All groups share one centre, and each spreads out both ways along 5 directions, with some noise.
(in the rows, 128 means zero)
Some rows, each with its group after it:
[131 106 114 131 135 109 152 127 114 142 117 143 122] : K_915
[117  77 124 109 140 114 161 162 123 132  72 151 131] : K_312
[102 118 147 135 124 139 127 132 140 119  98 159 128] : K_73
[145 108 113 172 127 134 166 110 174 112  70 120 170] : K_73
[141 118 109 145 121 122 137 106 131 129 133 135 129] : K_299
[117 126 102  86 129 118 130 126 100 132 167 117  95] : K_73
[123  82  85 141 145 101 161  84  90 155 113 124 114] : K_915
[174 138 139 185  89 128  77 107 183 106 151 161 156] : K_312
[ 90  76 152  97 149 121 138 149 102 120  67 113 150] : K_299
[188 113 103 129 110 103 138 170 150 128 137 162 132] : K_312
[ 93  81  66  56 153 104 177 131  69 141 141 103  72] : K_312
[ 89 128 156 121 124 154  83 116 159  75  99  39 184] : K_915
[ 90 207 154 104 125 176 141 136 146  98 148  87 133] : K_73
[124  46 125 130 149  90 111 116  86 152  98 152 119] : K_312
[ 86 145 184 161 125 179 144 128 180 104  47 129 175] : K_73
[200  73 158 156 121  97 150 210 162 138  42 210 179] : K_312
[134 139 160 150 114 151 122 143 168 111  97 125 161] : K_915
[ 70 115  86  83 145 122 188  88  88 102 132  56 134] : K_320
[ 83  58 151 131 152  99 144  95  93  96  65 118 181] : K_299
[113 122  63 104 136 160 174 144 137 164 105 115  57] : K_320
[ 88 135 127 110 146 145 137 120 105 135 126  90 112] : K_73
[ 83 129 103  89 124 140 143 112 124 104 146 102 105] : K_320
[133  75  93 154 141 120 158 107 127 139  81  94 146] : K_73
[ 91 105 188 149 128 148 100 131 159  89  57  99 188] : K_915
[113 149 145  70 131 150 161 224 155 107  78  93 144] : K_299
[ 94 151  99 111 111 176 147 136 168 119 122 117  93] : K_320
[109 122 169 131 113 123 100 123 140  93 125 153 164] : K_320
[144 121 128 164 135 132 173 135 146 135  69 111 161] : K_320
[156 121 151  95 122 111  87 187 130 124 142 150 130] : K_915
[ 94  92 125 106 135 121  89 110 104 131 134 116 112] : K_299
[145 170 107 198  85 160  77  63 188 129 171 155 101] : K_299
[146  86 105 136 115 114 109 128 137 129 136 166 119] : K_312
[105 130  94  93 129 126 104 101 126  94 164  35 141] : K_915
[176  90 105 119 153  99 163 173  94 178  97 152 105] : K_299
[155 107  79 136 147 109 192 124 106 149 104  77 146] : K_320

New rows, each followed by its group:
[ 90 145 116 103 145 145 140 119 113 136 132  85 103] : K_73
[ 70 108 207 151 134 169  93 138 167 102  31 129 174] : K_299
[154  77 140 124 145 104 171 195 124 144  52 164 157] : K_312
[ 86 111 121  86 119 133  94 126 120 112 163 154  92] : K_320
[180  96 137 150 108 112 140 184 175 127  80 195 158] : K_312
[136  41  81 139 140  94 138 106 116 144  88 141 119] : K_73
[ 84 150 114 102 110 162 134 128 154  99 138 123 107] : K_320
[ 64  69 168  79 166 113 190 153  99  71  39  89 212] : K_299
[128  79 147 136 157 104 136 134 102 145  78 133 155] : K_312
[ 71  74 104  84 162 114 163 117  70 139 101 102  99] : K_312
[146 112 101 155 135 142 184 139 148 157  62 103 136] : K_320
[203 106 127 175 115  84  66 108 129 139 169 150 150] : K_312
[156  34 141 187 139  91 133 116 126 131  39 162 189] : K_73
[ 73 129 179 132 148 155 123 130 118 125  76 132 137] : K_73
[163  93  86 141  94 108  73 104 144 124 173 173 101] : K_312
[ 99 131  60 103 130 167 179 134 140 150 114  94  65] : K_320
[161  98 124 156 136 105 125 134 105 169 114 177 108] : K_915
[142  52 133 140 145  88 117 142 109 146  82 172 140] : K_312
[103 201 108  88 119 162 203 141 159  89 143  63 140] : K_312
[102  75 133 102 150 124 199 177 118 134  38 149 139] : K_312
[ 56 126  96  96 130 152 132  68 110 109 153  80  95] : K_312
[146 102 127 122 132 107 127 141 111 142 122 155 121] : K_915
[109 114 166 132 124 123 106 120 127  94 123 145 160] : K_320
[146 109 106 106 136 107 146 143 109 137 134 122 127] : K_312
[141 149  49 106 135 128 209 123 127 130 138  49 122] : K_320
[134  84  92 134 150 126 167 132 106 162  83 121 109] : K_320
[164  84 144 170 136 102 128 139 126 150  74 150 153] : K_320
[106 157  61 102 126 163 212 127 148 124 124  61 106] : K_320
[170 112 131 135 110 111 145 173 155 129 102 163 147] : K_312
[ 79 116 160 159 118 149  83  70 152  91 103 127 155] : K_299
[109  90 187 180 128 153 111 139 156 135  31 179 154] : K_320
[195  87  96 111 127  83 145 184 113 141 129 162 129] : K_312
[ 98 135 118  89 125 121 159 121 134  75 134  92 163] : K_299
[ 92  96 149  88 122 105  72 113 100  96 172 156 123] : K_320
[133 139 142 140 122 136 155 144 148 113  93 120 162] : K_312
[129 119  66  92 115 118 135 117 120 126 181 120  92] : K_312
[107  88 164 138 150 102 145  97  99  98  87 104 198] : K_320
[ 72  84 111 129 151 157 147 101 115 154  68 112  84] : K_73
[168 100 164 146 138 110 168 192 143 130  46 160 183] : K_312
[118 110 189 199 126 141 149 112 166 114  29 158 195] : K_299
[105 175 136 147 107 160 134 104 176  89 128 100 156] : K_312
[ 96 155 162 146 117 174 174 147 190  95  55 134 173] : K_312
[155 140 109 114 114 129 165 169 161 115 121 138 137] : K_312
[189 109  93 164 155  94 191 130 124 160  79  94 165] : K_320
[113 151  82 130  76 163  98  99 207  84 180 154  99] : K_312
[168 101 109 123 119 111 145 161 143 129 115 160 138] : K_312
[149 123 171 128 112  89  83 123 124  76 169 149 188] : K_320
[171 106  89 169 148 134 201 139 146 168  54 101 138] : K_320
[156 114 103  82 130  96 128 161 105 133 170 150 102] : K_915
[151  94 168 163 149 103 135 144 121 137  62 138 177] : K_312
[134  79  87  94 149  66 210 113  75 110 131 108 166] : K_299
[152 116  99 129 123 104 101 102 108 128 172 110 120] : K_312
[166 113 101 152 127 123 157 140 137 152  97 122 135] : K_320
[ 82 147  72  92 114 148 134  77 123 100 190  87  87] : K_312
[201  73 159 161 140  83 126 184 131 146  74 184 177] : K_312
[ 97 110 171 147 130 147 163 145 157 112  45 142 169] : K_312
[169  79  67 144 154 107 176 140 111 191  85 112 106] : K_320
[164 102 120 150 122 101 145 125 143 111 104 129 175] : K_73
[104  83 182 194 141 135 135 102 147 127  37 164 186] : K_299
[ 92 149 178 148 101 167 100 136 185  92  97 168 155] : K_320
[125 105  81  79 151 102 163 137  80 136 151  98 105] : K_312
[151 119  82 116 127 104 153 118 129 124 145  98 129] : K_73
[165 136 113 144 103 126 127 139 170 108 145 142 143] : K_312
[159 138 177 159 109 107 116 127 152  83 127 139 214] : K_320
[166  75 123 149 150  87 146 125  98 154  91 128 149] : K_320
[124 121 126 136 128 117 107  95 122 124 147 108 132] : K_312
[174 127 133 116 128  79 131 142 106 105 165 118 176] : K_73
[134  78  63  92 157  93 157 115  73 159 148  98 100] : K_320
[124 143 117 117 112 142 148 133 156 105 129 135 124] : K_73
[110 125 119 125 131 140 151 130 138 121 105 115 127] : K_320
[ 98 107 122 121 137 134 130 116 113 138 106 119 114] : K_73
[115 152 107  84 114 115 137 114 117  84 194  92 134] : K_320
[151 149 107 142 119 139 174 137 161 117 114 105 153] : K_320
[150 138 148 149 122 145  17 123 156 131 144  48 152] : K_915
[137  97 130 125 128 114 107 135 123 131 135 148 128] : K_320
[ 49 110 106 108 129 158 137  77 122 109 125 101 103] : K_312
[ 72 176  84  77 111 164 170 119 152  84 166  79 106] : K_320
[112 122 103 115 137 126 158 123 124 118 120 103 123] : K_320
[ 85 117 138 135 133 145 142 103 129 109  91 113 139] : K_312
[118  94 135 112 135 104 104 116  99 112 139 139 137] : K_320
[113 124 140  77 117 128 109 161 143  81 133  93 163] : K_915
[116 104 149 122 135 127  70 121 132 107 114  65 154] : K_915
[152  64 131 159 132  94  95 123 117 147 100 171 139] : K_312
[121 159 153 160 101 164 139 141 200  89  93 141 170] : K_312
[158 104 118 138  90 112 133 149 181  98 126 196 148] : K_73
[124 155 100  97 114 145 178 155 166 104 129 118 127] : K_312
